There are 4 ways to turn a row about zero (a turn may also mirror it). The second row of each pair is the first, turned, with some noise. The first 36 pairs use one turn. New pairs use 3 turns, one after the other, and a turn may come again.
In the rows, 128 means zero.
Some pairs, each with its turns in order after it:
[ 77 158  80  96  87 149  77  80]
[ 63 151 119  78  85 176 158  95] : (0)

[ 90 149  95 105  84 128 130  85]
[109 114 119  78 103 169 162  97] : (0)

[158 163 120 135 140 133 150 110]
[113  96 142 124 142 144  93 135] : (1)

[179 130 154 174  93 124 135 145]
[156 112 116 141 160 101  88  85] : (0)

[132 129 123 121 134 133  98 103]
[102 148 134 105 131 118 129 122] : (0)

[172 178 141 153 104 146 122 137]
[144 133 125 134 105  92  93  75] : (0)

[106 176  88 116 133  89 137 134]
[155 163  92 121 110  83 145 143] : (2)

[ 91 145 179 161 140 124 137 168]
[100 135 123  96 147 120  71 178] : (3)

[170 100  84  85 143 130 118 178]
[147  74 104 119 111 165 182 131] : (3)

[102 125 104 106  84 149 154 150]
[ 95 178 126 131 125 129 150  89] : (2)

[129  83  84 144 103 112 155 150]
[144 134 134 144  61 107 125 170] : (1)

[146 162 126 123 128 101 164 116]
[ 98 118 143 139 127 123  81 131] : (1)

[103 112 153 101 121 143 141  82]
[114 115 176  96 131 137 154 131] : (0)

[ 85 117 170 149 179 100 110 119]
[132 136 188  98 158 120 102 169] : (3)

[114 166 144 168 179  93 108 131]
[161 129  98 122 141 130  72  78] : (1)

[157 151 114 119 144 164  97 173]
[144  92  87 146 162 142 142 150] : (1)

[123  99 130 150 178  97 111 124]
[129 158 115 124 156 122 105 186] : (0)

[150 176  99 168 111 144 126 105]
[145 136  95 131 123  67 133  92] : (3)

[125 107  83 163 164 151  94 136]
[119 196 101 139 152 147 136 130] : (0)

[ 88 149 143 107 100  97 102  84]
[ 79 140 129 119 116 125 153  68] : (1)

[ 98 148 173 164 175 102 173 158]
[152 162 135 134 171  77  60 111] : (1)

[129 161 104 155 160 151 120 127]
[153 123 151 109  89 127 151 155] : (2)

[157 116 130 121 158 151 133 179]
[ 90 122 126 114 122 160 146 172] : (2)

[157 149  78  99  86  88  97 127]
[ 78 113  93 147  86 160 131 132] : (1)

[126 136 100 167 145 121 122 140]
[129 116 118 113 139  84 148 145] : (3)

[129 119  94  93 129 110 149  88]
[100 119 168 159 102 152 124 115] : (1)

[146 155 139 119 112 130  78 171]
[140 114  75 122 110 178 131 131] : (2)

[126 124 172  93 150  95 147 137]
[126 110 156 110 151 174  93 129] : (3)

[174 178  84  88 141 107 162  90]
[137 101 103  93 139  50 180 128] : (2)

[ 96 139  85 172 118 166  84 103]
[166 138 156 107  57 129 112  97] : (2)

[156  80 135 139  78 166 177 122]
[ 61 111 172 160 137 128 144  76] : (2)

[109 119 102 175  77 161 163  86]
[ 81 162 113 185 125  70 139 106] : (3)

[ 81  99 134  80 138  85 138 140]
[115 128 156 129 174 190 141 145] : (3)

[115 133 148 122 132 159 174 157]
[112 104 112 159 135 132  83 153] : (3)

[161 103  90 170 127 177 100 166]
[127 185 109 180 164 134 133  85] : (0)

[132 159 132  78 158 160  91 179]
[135 139  89  71 130 181 160 153] : (2)

New pairs. What belongs after each?
[ 90 164 130 150 128 171 150 110]
[145 118 160  74 138 136 143 168] : (1) (2) (3)

[177 110 127 171  95 154  87 163]
[140 163 130 141 187  86 156  95] : (3) (2) (3)

[151 138  88 131 135 158 128 147]
[128 152 146 140 103  90 142 145] : (1) (3) (1)

[ 94 149 130 173 150 106 143 154]
[132 138 117 185 141 139 171 132] : (0) (1) (0)

[172 145 124  88  85  95 170 105]
[169  89 132 199 131 107 139 139] : (3) (3) (2)

[152 107 167  88 145 172  87 127]
[117 142 156 167 194 139 164 112] : (2) (2) (1)

[125  88 154 177 141 125 125 122]
[ 99  90 120 148  88 140 110 113] : (2) (3) (0)

[166 179 149 135  95 125 148 174]
[165 107 157 128 157 162 162  82] : (3) (1) (0)

[166 137 161 124 129 141 103 114]
[119 128 142 166 133  93 159 120] : (3) (1) (1)

[177 124  87 171 168  90 128 118]
[158 134 197 135 170 174 125 120] : (3) (3) (2)

[ 78 130 128 129 121  84 142 154]
[168 142  99 135 142 151 107 171] : (3) (3) (1)

[104 136 162  93 162 119  91 135]
[157 122 122  91 122 121 178 121] : (0) (0) (1)

[ 95 158 131  82 137 164 146 138]
[103 170 106 181 129 111 115 109] : (0) (1) (1)

[ 86 150  77  78  85 147 119  93]
[103 109  73  84 178 105 126 170] : (3) (3) (0)

[172 168  96  85  86  99 146  94]
[111 179  75 139  96 147  97  83] : (2) (2) (1)

[170 149 110 154 149 103 168 157]
[160 129 136 159 102 150 158 176] : (3) (0) (0)

[169 138  89 132 158 161 166 165]
[122 159 179 144 128  67 124 129] : (3) (3) (1)

[144  96 108 106 176  82 131 175]
[ 67 147 104 165  82 135 134  98] : (1) (2) (3)

[151 104 158  92 105  82 150 145]
[104 123  85  88 112  79  97 127] : (3) (3) (3)

[170  83 124  82  84 124  95 154]
[130 194 153 121 149 150 190 113] : (2) (0) (2)

[140  87 164 162 120  87 149 156]
[122 167  82 111  77 114 114 132] : (2) (2) (3)

[113 174 103  97 169 154 150  89]
[109  98 108  71 118 174 134 101] : (3) (1) (2)

[171 150  81 176  97 120 176  79]
[160  58  84 119 118 119 172 173] : (0) (0) (0)

[126 154  96 173 137  94 165 124]
[129 112 190 112  90 140 120 168] : (0) (3) (1)

[ 95 130  89 148  92  77 147 152]
[114 150 158  61 120 112  98  96] : (1) (0) (2)

[151 125 111 120 133 131 149 169]
[ 88 119 119 147 141 118 115 146] : (3) (3) (3)

[128  95 171 143 107 119 129  97]
[178 124 123 124  92  99 134 124] : (1) (3) (3)

[104 158 151 121 111 127 123 168]
[ 84 120 112 134 120  89 125 123] : (0) (3) (1)

[175 143 166 151 137 164 137  82]
[ 98 120 147 101 173 187 157 112] : (0) (3) (1)

[140 178 145 139 167 152  84  85]
[161 137 172 129 124 194 101 146] : (1) (2) (3)

[ 89 103 103  93 178  97  86 129]
[106  81 124 161 148 127  94 191] : (3) (2) (3)

[160 168  79 137 161 118  87 105]
[ 80 110 173 147 163 117 163 154] : (2) (0) (3)

[ 89 166 125 143  94 129  78 168]
[104 133 109 126 152  93 170  67] : (2) (3) (3)

[153 110 147 121 142 158 140 126]
[156 140 101 110 147 118 140 135] : (2) (3) (1)

[117 114 155 104 102 141 154 157]
[152 131  87 135  97 141  98 106] : (2) (0) (3)

[148  83  82 129  91 139 111 121]
[ 96 157 150  76 146 157 118 133] : (3) (1) (3)

[126 113 119  89 107 135 127 176]
[160 123 117 131  86 103 103 151] : (3) (3) (1)

[109 115 147  95  81 120  87 137]
[120  90 125 172 130  93 153 144] : (2) (3) (2)

[ 81 163  81 139 113  96 112 165]
[176  94  74 160 118 134 141  95] : (3) (0) (0)

[149  98  87 106 133 170 151 165]
[122  67 107 161 138 101 102 102] : (3) (1) (0)

[ 92 161 158 174 145 135 113 127]
[112 119 142 165 159 169 153 151] : (3) (3) (1)

[ 82 150 139 145 113 165 132 127]
[110 119  71 125 113 123 153 111] : (3) (2) (3)

[ 90 177 170 135 132  98 165 115]
[140 124 156 122  90  65 107 152] : (1) (3) (0)

